The first 8 rows are patterns. Each new row is the sum of 2 different patterns, raised or lowered, with some noise. Before adding, each is slid sideways (what falls off one end comes back at the other), maybe read backwards, and multiplied by a number that may be negative. Names go in the order of the patterns.
(in the rows, 128 means zero)
Some rows, each with the names of its patterns after it:
[130 140 146 116 142 135 120 107 140 147 133 112 158 126  76 126 163 160
 104  97 174 119 151 168 139 137  87  91] : z_837
[100 141 168 109 182 137 120 138 102 103 135 120 132 121 155 130 140 129
  99 128 143 137 124 114 133 122  90 123] : z_435
[153 115 129  87 128 132 117 114 126 107 143 125 114 120 135 114 161 112
 126 122 146 173 118 110 125 142 105 155] : z_893
[119 111 142 143 135 112 155 149 104 120 122 142  84 163 111 161 106 134
 141 176 124 130 133 106 140 116 126 138] : z_647
[131 171 128 128 113 145 140 144 136 111 148 128 144 119 137 141 136 151
  99  92 153 128 136 158 131 107 149 118] : z_206
[123 131 128 149 111 188 122 139 144 100 135 149 133 142 165 115 173 138
 122 138 137 161 112 132 115 135 133 150] : z_992
[100  91 155 150 126 122 127 165 152  99 147 135 139 123 113 119 128 125
  80 154 122 158 130 102 121 119 125  95] : z_532
[ 96  99 145 111 142 148 120 123 121 151 147 124 122 111 131 125  83  90
 114 141 146 135 132 124 126 139  84 157] : z_566

New rows, each followed by the names of its patterns:
[121 145 112 105  56  92  78 111  91  81 127 107  92  77 131 135 126  58
 108  95  45  94 103 109  91  51 134  77] : z_837 z_532
[167 187 177 145 155 157 154 172 151 152 169 168 173 140 161 167 178 132
 187 182 169 151 147 169 210 164 168 167] : z_647 z_532
[161 214 176 144 174 126 167 174 163 161 164 220 153 202 174 140 177 180
 148 170 157 162 202 116 173 137 176 194] : z_435 z_992
[119 107 145 146 108  94  95 117 131 101 151 116 153 129 117  86 134 125
 125 140 105 167 133 129 106 148 178 105] : z_992 z_532
[111 133  93 135  89 126  70 116  99  91 127 115 116 132 103  82 130  81
 109 105  91 109  89 127  98 115 115  99] : z_992 z_566
[155 144 162 150 149 134 140 153 127 174 148 170 175 158 154 139 140 130
 135 133 167 158 173 133 167 186 155 144] : z_532 z_566
[ 83 107  94  73  71  41 120 128 100  87  85 133 113  43 108  82 115 119
  68 123 101  87  59 103  72 127  92  74] : z_435 z_532
[142 189 153 132 161 166 167 176 158 167 139 186 161 167 166 108 160 153
 184 125 176 138 197 161 145 142 193 139] : z_647 z_206
[184 166 146 186 197 153 166 159 115 172 148 146 199 133 152 162 164 153
 154 174 173 124 147 137 183 123 183 135] : z_647 z_992
[107 137 133 120 153 139 126  82 146  92 160 116 123 155 124 102 148 129
  97 134 130 137 106 135 134 130 115 113] : z_435 z_647
[118 122 115  87 108 144  80 111 109 111 103 108 112 115 105 115 117 114
  89 106 127 139 104  80 100  77 110  87] : z_837 z_992
[109  78 120 124 128 114 147  72  76 118 109 139  86  91 133 107 105 117
  99 118 123 115 104 146  69 123  92 111] : z_893 z_532
[188 143 135 178 183 150 125 160 185 122 162 183 159 154 151 150 169 151
 161 191 179 116 122 162 165 199 170 154] : z_837 z_206
[ 87  99 107 154 182  97 108 116 123 129 121 107 102 149 118  97 120  74
 148 121 123  63  78 138 114 141 105 110] : z_893 z_206
[106  89  93 158  96 128  97 123  74 141  91 122  87 107  80 117 127 103
 117 118 113  95  89 112 104 114 138  80] : z_837 z_647
[125 128 160 160 141 157 137 177 172 153 143 129 174 173 146 159 147 122
 162 134 162 175 153 156 165 173 165 155] : z_893 z_566
[105  99 137  81  90 146 111 162  99  76 130  82 103 131  88 128 138 110
 108 118  84 103 108 104  91  90 117 113] : z_435 z_893
[151 135 140 110 135 142 154 160 124 130 174 127 119 142 160 130  75 129
 129 137 171 131 186 131 125 149 123 108] : z_837 z_435
[148 154 109 154 174 158 164 133 162 208 156 142 151 188 173 158 121 130
 154 170 197 129 145 184 168 162 144 181] : z_893 z_532
[109 116 131 113 136 119 178 119 108 136 114 130 159 122 137 145 120 137
 111 129 124 137 189  97 157 126 107 123] : z_435 z_992
[114  98 120 130 108 130 129  78 128 177 127 107 111 122 159  74  96  81
 104 105 118  78 114 130 101 140  75  83] : z_893 z_532
[152 139 164 145 118 168 157 142 139 132 154 160 125 173 123 119 154 161
 116 172 125 114 118 137 105 160 107 151] : z_893 z_647
[102 127 103 101  98  91  88 113  90 122  59 102 104  90 134  90  90 107
  96  81 106  68  96 126  98  91  88 106] : z_206 z_992
[131 152 128 141 166 110 144 170 137 179 118 168 151 184 191 146 125 162
 168 138 164 193 100 163 116 145 184 145] : z_893 z_992
[154 141 112 113 118 152 117 150 155 112 132  74 127 124 116 129 124  99
 137 125 121 116 136 134 159 127 118 100] : z_435 z_893
[ 97  79 100 108 120 100  99 100 124 103  98  91  95 121 104 102 101 108
 135 143  80  95 101  92 104 100  84 125] : z_206 z_532
[137 149 186  86 127 138 172 125 138 175 126 132 146 168 134 130 140 148
 120 143 124 172 172 133 171 124 130 132] : z_837 z_647
[150 144 188 118 156 112 119 196 134 135 155 160 118 124 157 185 166 143
 147 101 171 106 139 141 154 173 182 150] : z_435 z_893
[ 92 116 119 113 100  83 128 150  85  79  75  72 118 146  96 125 106  67
 120  79 148  72  77 109  92 139 106 105] : z_206 z_566
[ 93 133 122 146 113 126 140 163 163 120 111 143 153 102 166 131  98 152
  67 139 133 121 123 135 127 152 118  93] : z_893 z_566
[131 126 146 131 128 159 117 160 149  71 164  98 111 153 175 184 138 130
 137 165 119 128 131 151 132 135 118 111] : z_435 z_893
[116  99 110  99  99 130  98 130 106 116 142 106 107 106 128 119 138 152
  93  85  91  74 109 109  93 128 111 121] : z_435 z_893
[116  37 145 116 162 107  85 101 106 134  71  94  72 153 133 107 109  99
 181 176  72 137 120 105 113 126  93 130] : z_206 z_532
[135 132 150 151 109 132 152 130 118 116  74 113 117 100 120 133 122 164
  89 124 125 143  75  75 105 143 133 111] : z_647 z_532
[ 97 115 131  69 119  95 143 131  88 122  96 127 138 130 132 106  90 102
 160  90 130 109  72 115 128 113 102  98] : z_893 z_206
[121  95 120 137 138 113 145 153 110 149 116  86 143  59 107 141 147 126
 145  95 172 119 125 122 145 129 104 129] : z_435 z_647
[151 114 138 118 143 148 108 118 133 128 127 136  96 147 142 133 150 113
 124 134 128 135 133 150 125 142 118 152] : z_992 z_532
[183 126 114 139 190 136 150 121 126 145 132 147 151 120 136 154 162 154
 120 166 186 116 140 116 133 114 163 123] : z_893 z_647
[103  94 103  64  93  86 113 114 100 107 108 113  91 119  57  55 112 100
 135  78  81 118  91 124 140  58 136  98] : z_893 z_566
[112 133  92  54 107 154 105  36  52 151 113  55  99  87  80 103  95 145
 182  77  98  57 112 115 103 118 124 123] : z_837 z_532
[134 135 149 129 155 137 149 140 142 134 157 147 147 144 136 169 147 128
 155 152 120 158 161 129 167 141 135 145] : z_893 z_206
[114 121  91 125  94  75  99  47  96 111 103 116 122 123 130 107  96  68
  93  89 102 124  93 117  75 123 130  86] : z_435 z_566
[ 97 121 141 102  89  77 108 124 159 117  89 141  96  66 117 159 116  71
  95 174  65 129  96 139  86  90  74 125] : z_837 z_647
[118 146 124 131 123 112 116 139 126 131 131 104 107 143 115 156 122 121
 137 107 133 121 128 136 144 122 136 126] : z_206 z_992
[ 95 119  60 122  93  99  87  89 110 118 102  81 109 121 104  99  75 118
 113  94 101  64 109  95  85  79 134 136] : z_893 z_532
[131 110  83  97 110  95 113 131 115  57  58 140  97  77 109  80  75  98
 107 142 120  75  65  88 113  82  94 107] : z_837 z_566
[ 91 131 138 138  99 105 130 135 136 144 119 129 126  92 142 134 130 126
 129 104 125 114 120 167 108 123 133 119] : z_837 z_992
[183 157 145 144 143 132 140 187 166 127 146 124 162 146 154 188 168  86
  95 185 179 118 162 118 125 135 153 165] : z_837 z_206
[107 131 122  89 100 129 144 146 137 119 105 139 110 121 147 134 117 107
 128 137 117 129 141 134 105 116 131 142] : z_837 z_206
[116 100 150 122 140 138 158 127 158 148 115 126 167 159 117 118 139 139
  72 153 100 170 159 123 195 177 128 148] : z_435 z_647
[139  44 149  55 118 101 106  71 120 122 106 110 133  90  86  93 121  98
  58 127  57 100 106  88 141 143  99  81] : z_647 z_992
[131  71  62 152 126 135 136 117  96 142  99  95 151  95 137  96 124 125
 131 119  88 122  98 139  88  95 121 118] : z_206 z_532
[176 139 128 136 153 161 141 138 148 181 115 154 106 143 164 147 173 150
 172 154 188 112 141 123 153 141 109 112] : z_647 z_532
[181 164 145 182 121 155 165 185 175 166 171 150 160 185 151 159 171 133
 156 176 158 166 170 162 169 163 195 151] : z_435 z_206
[169 143  93 127 190 183 144 123 182 140 175 172 137 155  99 142 147 153
 163 142 158 143 133 120 169 146 127 132] : z_837 z_532
[174 138 138 141 168 137 168 149 115 167 140 156 114 126 141 146 144 118
 132 153 121 181 121 170 126 150 131 148] : z_206 z_992
[ 98  80  88  94  29 110  61 106  91  91  70  95  80 129  82 109  61  98
 115  95  76  51 117  44  99 106  68  89] : z_893 z_992
[163 174 152 148 135 179 165 146 172 123 123 200 113 168 133 130 168 146
 168 173 145  90 101 151 154 146 124 156] : z_893 z_566
[ 90  92 106  50 106 106 107  98 144 108 120 109  82  56 119  84  72 121
  89 133 105 107 103 100  87  97  82 165] : z_435 z_992
[133 146 115 126 117 136 130 126 136 151 139 129  98 112 137  95 134 131
 108 151 134 122 150 122 129 100 131 124] : z_435 z_206
[ 77 108  92  60 125  86  70 115 107  69  70  95  89 106  83  96  92  94
 116  95  75 111  84 131 133  78  98 128] : z_893 z_206
[186  98 159 134 155 137 140 125 141 135 108 151 178 163 147 125 110 136
 152 111 123 131 154 194 144 128 145 180] : z_992 z_532
[126 156 145 157 132 170 150 139  96 147 152  95 198 128 162 123 144 131
 199 111 143 156 120 150 114 157 154 149] : z_647 z_992
[158 122 141 151 146 161 111 168 143 161 152 152 107 160 144 176 159 155
 114 158 133 135 216 165 135 150 133 149] : z_893 z_992
[ 57  84 121  98 106  81 145 110 130 107  85  95 126 116 108  86 127  62
  84 100  76 143 139  80 150 108  78 130] : z_435 z_992
[137 128  92 146 125  95 178  84 163 118 120 118 145 123 118  99 109 119
 135 103 126 114 126 147  89 173 146 140] : z_992 z_532
[ 96  96  80  91  65 111  92  86  75 113  45 123  77  83 113 105 114  84
  73  69 115  49 109 119  80  90  43 107] : z_893 z_992
[ 92 114  86  66  63 107 105  81  95 103 102 124  90  95  94  83  99  85
 121  62  90  95  97  96 100 101 113  89] : z_647 z_566
[ 85 127 116  95 110 100  77 108 110 111  91  79 102 103 133  99  96 141
 115 111 106  92  95 108  83  86 103 133] : z_206 z_566
[159 177 181 169 162 168 144 145 174 190 161 147 189 171 102 195 187 195
 148 114 206 163 183 205 192 161 149 131] : z_837 z_992
[101 120 149 113 137 107 121 140 125 108 134 148 110 160 126 135 117 141
 172 121 110 134 131 114 153 147 143 137] : z_893 z_647
[156 191 172 167 137 105 172 177 144 113 151 151 157 154 151 154 149 137
 187 148 147 159 177 194 125 114 158 171] : z_837 z_893
[133 184 161 111 154 139 165 146 141 142 154 178 142 144 144 169 152 159
 149 140 176 189 126 145 155 129 159 198] : z_435 z_206
[117 116 145 104 134 135 141 127 142 113 133 121 134 115  94 141  79 102
 121 120 135 161 120 120 137  85 127 127] : z_992 z_566
[141 163 136 153 171 136 165 168 174 152 119 167 179 164 175 167 150 142
 171 141 159 167 152 172 206 147 199 164] : z_435 z_893
[109 126  89  90 120 122 126  96 111 120 114 113 119 124 138 127 137 108
  83 111 129 132 105  95 157  96 141 148] : z_837 z_566
[149 146 143 126 173 123 150 150 139 144 142 148 149 151 142 150 140 131
 150 144 154 172 111 159 143 133 160 170] : z_893 z_992
